The same things were measured in two ways. Each way mixes the same 12 hidden numbers, adds some noise and spreads widely along 6 directions of its own, which tell nothing about the thing.
(in the rows, 128 means zero)
Some things both ways: the first way, then the second way.
[ 87 100  68 125  95 150 135 181 169 153 123 110 171  99 122 147 171  92
 131  80 182  81 125 103 137 132 194]
[130  92 119 211 137 137  76  97 135 124  97 110 185  63 165 104 129 134
 194 178  72 140  48 161 116 101]

[102  78 141  92 124 106 146 139 143 195 159 124  49 137 124 149  81 122
 161 118 101 139 100 111 139  58  69]
[166 133 121 119 119 135 156 132 114 178 127 174  86 161 107 106 120 146
 103 154 143 108 133 134 118 126]

[ 58 103 142 131 134 146 160 117 125 177 136 143 136 188 169 168 145  92
  93 113 199 115 109 137 124  93 136]
[143 123 123 144 158 121 109  96 143 138  94 144 151 134 146 148 139 121
 163 147 143  89  73  89 139 139]

[106  97 100  98 136 140 116 153 143 151 136 180 105 128 138 130 105 129
 161 129 156 195 122 169 149  83  77]
[134 103  93  70 125  90 168 150 144 154  86 133 108 151  93 117 119 102
 109 155 195 151 154 107 100  99]

[ 33 130 104 146 148 125 185  91 144 134 141  88 166 152 123 127 188  97
 135 142 147  74 155 133 118 127 177]
[144 193 106 158 129  63 145 153 124 160 114 112 123 101  90  91 117 104
 134 149  83 101  93  99 124 115]

[ 99  83  70 103 115 126 149 166 123 133 156 129  94 110 109 129 151  74
 213 107 113 105 111 143 125 108 126]
[136 104 137 145 142 168  91 154 104 130 115 108  98 114 108 123 130 159
 113 169 104 154 118 140 155 113]

[119 131 155 114 119 122 135 135 127 124  95 103  94 116 103 136 137 124
 138 139  97 137 133 123 146 146 145]
[140 120  23 212 195 148 149 147 126 153  89 166 164 153  96 129 180 159
 152 213 165 194 154 111 102  98]

[113 154 130 107 130 145 133 107 134 122 108 112 133  84  60  92 163 118
 135 132 112 114 122 127 146 165 124]
[139 108  75 150 102 149 181 166 146 174 137 147 101 173 126  50 168 164
 117 186 127 151  96 155  86 124]

[ 91 139 105 102 139 155 131 117 112 153 177 176 140 106  92 115 126 110
 149 124 149 118  92 135 138 128  67]
[ 90 160 102 132  45 145 140 177 144 181 124 115 104 119 120  37 142 152
 100 146  57 167  68 151  94 112]

[129 131 112  97 174 158 123 108 102 155 126 119 124 164 126 155 142 106
 118 143 130 134 115 169 145  83 135]
[150 152  99 108 155  77 168 113 129 119 110 184  93 152  96 153 152  89
 149 196 149 155 164  93 115 113]

[125  82 197 115 129 135 157  89  97 142 129 146  53 147 142 130  79  92
 138 128 102 145 125 136  93  70 109]
[140 102 160  94 111 157 127 104 104 132 122 153 106 115 143 124 120 156
 111 139 118 114  74 116 144 154]

[ 94 117 137 124 101  91 166 149 104 159 137 136  93 161 137 170 160 110
 195 132 132 113  91 171 186 126 122]
[106 153  93 209 126  90 108 125 100 117  49 128 144  81 109 125 130 172
 161 124  70 131  82 101 137 141]

[108 115 115 109 170 158 107 151 156 181 170 155  97  93 152 152 104 105
 180  98 108 145 104 104 141 105  80]
[106 155 159 133 107 158  68 126 104 141 148  79 130 117 121  96  96 129
 130 146  61 154 110 118 150 111]

[114 121 124 112 125 117 134 126 138 183 176 164 116 126 127 160 102 112
 201 133 106 106 119 116 123 140 112]
[104 151 124 123 110 107 158 103 123 136 123 163 134  75 104 131 125 139
 135 142  86 156  54 112 128 119]

[ 48 134  77 136 165 155 166 147  96  88 145 105 148 189 171 143 202  84
 110 143 157 101 123 136 128 125 181]
[122 149 119 119 148  97 112  69 128 129 113 107 146 108  89 135  75 106
 134 136 158 133 108  98 152 117]

[154 163 144  95 136 117  94  99 138 125 105 118 122  79 109 118 118 163
  89 132 112 140 131  91 156 136 122]
[144 155  94 157 131 122 135 112 131 139 115 159 121 111 109 103 132 119
 127 188 132 139 120 139 103 110]

[115 129 165 100 150 132 151 146 113 187 155 157  97 121 107 129  95 100
 136 102 136 134  96  98 108 117  80]
[144 131 133 179 120 130  91 131 116 134  93 126 122 115 130 110 127 167
 152 119  48 148  69 113 149 122]

[138 129 172  98 110 124 133  71  87 135  93 121 118 112  85  91 105 129
 120 155  86 133 150 135 133 102 124]
[120 169 137 159 110 134 132 173 113 130 132 164  96 128 105 106 144 148
 123 182  69 122 124 146 119 116]

[ 23  87 124 144 121 145 224 105 111  92 164 108 157 171 115  44 151 116
  78 154 151  95 157 123  76  80 153]
[ 94 176 133 114  76  76 191 148 153 153 166 122 107 130  74  56  67 131
  98 146 130 104 108 149 108 102]

[ 83 132 158 124 132 101 169  71 127 170 158 129 103 106 103 116 114 121
 173 134 107 110 124 134 147  97  80]
[102 171 111 154 119 153 143 186 122 164 123 158 102 153 108 113 167 170
 112 166 107 120 122 112 116 126]

[116  93 109 101 112 127 128 161 117 169 177 170 123 156 147 138 108 130
 167 140 114 121 104 122 135 113 110]
[ 84 152 142 148 117  98 129  79 116 110 133 140 130  79  93 147  97 141
 162 143  81 145  83 136 144 110]

[112 115 148 135 161 112 180 111 169 146 147  84 111  99 139  94 143 130
 104  92 136  95 129 101 113  83 154]
[120 134  74 171 120 117 157  97 127 133 118 142 128 126 135  96 169 141
 169 177 121 129  88 130  84 138]

[132 110  94  92 119  97 133 160 147 177 166 159 152 101 114 120  99 130
 147 105 151 116 138  97  99 115 128]
[ 53 200 156 129  48  96 131 141 126 115 137 153 161  97 106  62  62 122
 123 181  38 130 100 147 124 126]

[142 131 133 100 126 150  88 193 177 182 129 208 149  80 118  90 106 165
 185 116 130 196 116 127 160 178  76]
[ 80 133 108 133 109  83 165 151 159 111 133  91 136 144  87  82  97 137
 143 142 122 179 115 120 114  88]

[143 109 110  96 144 114 115 145 166 143 135 144 116  64  99 109 132 128
 171 102 123 147 130 135 120 135 104]
[ 83 105 134 144  73 112 118 137 101 134 111  91 145 121 148  63 105 150
 164 167  56 120  88 143 127 154]

[175 138 137  87 161 126 117 118  85 127 115 133 131 125 104 107 133 117
 135 144  91 131 136 144 109 134 144]
[117 137 154 153 129 186  67 162  44 139 118 122 107 152 129 125 139 175
 132 181  42 132 152 103 176 169]

[116  53 138 132  93 163 132 135 132 167 104 120 128 148 174 137 133 108
 147 120 117 120 130 162 160  59 179]
[ 93 191 103 178 165 161 106 171 131 116 149 123 129 137 100 130 175 119
 144 224 117 154 162 116 111  90]

[ 87 157 148 119 149 190 155 116  93 144 123 135 155 137  78  90 143 103
 121 150 121 128 120 139 133 142 121]
[148 144 183 132 106  75 144 142 136 100 150 121  82 122  98  88  71 140
 130 122  62 147 103 125 149  92]

[111 106 130 108 107 153 114 111 136 177 187 225 127 128 125 163  51 147
 145 139 165 163 107 150 143  93  58]
[104  54 150 120 119 127 116  93 110 139  71 155 158  45 161 171 126 151
 170 134 111 159  75 118 125 106]

[104 117 163 103 149 142 121 132 148 158 165 187  86 123 136 122  94 148
 120 125 138 174  88 112 133 125  39]
[ 85 122  86 167  81 137 138  98 125 136 131 117 152 149 123  55 112 162
 156 164  94 158  87 160 103 136]

Other things, the second way, with their names:
J985: [112 142 104 103  71 101 142 111 129 144  99 113 109  88 111  78 114 117
 113 134 108 125  68 140  99 130]
J522: [175 155 134 145 121 120 126 187 128 198 112 138 115 135 118  71  97 128
  94 155 118 112 143 111 118  95]
J778: [130 159 124 133 117  85 112 126 107 144  90 103 133 127  72 103  55 135
 113 104  99 128 111 101 161 124]
J495: [128 127 118  70 116  43 177 125 155 148  80 132 104 115  83 133  91 105
 115 107 176 125 109  88 127 106]
J621: [131 163 122 127 146 102 136 124 124 143 111 144  90 142  68 165 120 134
 127 113 145 112 129 107 137 101]
J135: [135 120 100 119 147 135 175 139 119 194 143 147  90 163 110 132 165 148
 130 162 172 121 138 102 110 119]
J846: [156 171 118 126 188 128 113 140 127 132 128  91  75  92  79 157 153 112
 104 149 161 151 132  74 144  91]
J312: [ 76 164 142 177  79 145 117 112  98 142 163 142 127  87 127  94 135 148
 167 192  19 127  80 181 117 123]
J711: [116 151  93 127 162  92 163 111 126 146  98 138  97 106  73 180 147 146
 130 111 180 123 111  81 128 111]
J964: [168  83 147 122 165 225  87 150  88 207 118 142  81 222 139 148 143 204
  94 135 183  87 161  90 176 162]
J615: [146  94 153 122 147 167  94 134 116 145 100 123  98 117 122 151 126 162
 106 124 152  97  97 125 153 123]
J645: [125  76 153 133  88 124 102 124  94 152  81 108 152 103 161  97  94 169
 154  98  54 131  55 108 145 144]
J781: [121 188 121 130  97  79 142 179  93 139 125  96  99  99  71  81 101 118
 114 135  47 165 137 106 115  94]
J748: [181 137  98 159 168 153 101 218 135 143 102 106 104 156 113  77 150 125
  93 205 132 192 179  93 126  88]
J868: [157 139 100 135 119 118 137 115 166 155 110 126 111 103 113  89 140 129
 111 135 111 127  18 128 133 128]
J507: [116 135 141 133 100 143 129 136 116 163 144 133 132 145 118  72  74 145
 107 181 144 103 154 151 119 122]
J698: [111 157 163 136 130 189  71 165 114 160 156  98 128 104 131  96 113 133
 100 200 102 154 145 114 149 103]
J604: [ 39 121  94  92  75 123 202  99 182 135 153 167 168 161 120  81 102 138
 135 182 204 174 130 140  65 100]
J247: [132 158  78 128  95  89 156 168 133 198 115 110 128 156 117  65 152  92
 149 155  87 121 102 117  77 109]
J444: [120 170 146 200 195 204  46 195  82 114 116 135 103 173 120 173 175 175
 138 202 105 150 222  74 162 115]
J368: [138  74 132 142 149 152 109  66  82 120 113 169 122 167 155 160 148 153
 186 187 125 112 132 126 143 166]
J893: [102 170  94 172 143  56 189 133 160 116 135 167 136 119  66 122 114 118
 157 199 133 139 126 142 111  83]
J499: [ 84 151 117 132 126 103 161  90 162 101 154 145 121 112 111 129 145 112
 165 192 138 140  90 140 105 106]
J346: [196  92 140 166 141  76 104 153  79 141  50 107  97  65 118 130 121 147
 152 104  43 123  78 112 153 116]
J130: [157  93 102 168 192 133  97  73 100  91 103 123 111 109 104 167 140 125
 170 197 165 163 161 139 131 102]
J957: [145 129 155 131 104 122 108 154  72 132  99 108  84  88 129 105 119 155
 119 129  67 125 120 108 132 134]
J435: [120  98  87 150 106  50 187  70 145 105 104 116 107  87  94  94 106 146
 159 132 135 152  62 154 109 117]
J324: [180 147 117 162 108 150  89 144 110 164 124  87 110 101 128  48 129 124
 111 156  40 136  51 143 133 127]
J703: [209 108 142 132 176 162  80 203 108 185 105 107  86 155 104 120 119 127
  87 162 143 135 181 110 150  79]
J423: [105 151 125 143 143 140 128 137 137 125 163  99 122 133 101  98 115 128
 123 197 151 140 141 125 130 106]
J978: [133 176 139 166  81 116  85 121 126 169  95 125 145  64 130  72  84 125
 121 132  54 113  64 138 124 112]
J85: [ 80 165  79  73  69  81 217  95 160 159 131 154 159 109 109  69 105 109
 108 144 163 133  60  97  75 135]

Some of these things the first way, each followed by its name:
[ 74 121 154 145 112 163 126  99 138 161 142 199 154 201 182 175 131 143
 134 170 171 142 112 174 170 144 129]  J85
[ 60 111 129 121 116 150 154 114 138 163 123 100 122 127  95 145 124 113
 112 128 139 121 130 123 150  89 123]  J522
[104 120 130  94 124 178 117 119  91 103  78 127 140 128  90  88 120 114
  71 152 129 171 155 131 119 105 133]  J703
[101 114 134 131 157 147 170 121 125 139 141 125 130 129 124  81 114 112
 165 144  96 141 163 141 103  89 143]  J781
[129  59 135  95 114 150  89 147 150 158 144 169  50 150 182 169  90 150
 139 130 119 188  80 154 180  61  65]  J130
[ 86 103 107 112 154 157 129 138 175 195 136 153 180 138 139 111 120 128
 108 117 179 148 146 126 114  95 130]  J247
[134  99 114  88  89 118 101 178 137 186 136 145 120 117 133 170 103 131
 123 101 145 123  99  87 157 111 123]  J978
[ 94 152 153 114 118 127 138  74  77  83  98 136 112 111 111  88 136 114
 124 158 112 145 143 137 145 126 111]  J615
[ 94 112 120 109 127 117 143 130 169 134 155 130 136 100 116  86 108 167
  79 122 152 137 137  88 120  99 106]  J507
[113 127 140 125 110 110 139 135 117 149 142 165 143 168 165 111 137 166
 161 167 116 134 118 154 179 133 128]  J711
[ 76 119 128 120 117 130 182  97  97  82 116  92 163 142  84  60 155 123
  72 164 123 100 172 120  88 120 178]  J893
[141 127 150 129 160 113 186 108 124 114 130  86 114  84 107  57 124 120
 127 112 102 114 159 123  93  74 166]  J957
[101 161 118  91 132 130 103 167  90 134 117 188 149 175 136 136 143 138
 139 172 141 178 117 138 156 184 103]  J778
[118 141 156 116 144 149 125  82 131 132 125 127 150 129 110  88 128 166
  99 169  98 134 139 133 150 129 125]  J135
[116 139 161 127 146 161 157 101  94 168 139 139 174 160 135 102 130 140
  71 137 163 120 110 155 157  75 134]  J444
[ 61 143 112 144 160 158 152  81 155  93 148 110 153  98 124  94 177 128
 111 134 132 102 137 123 136 136 139]  J423
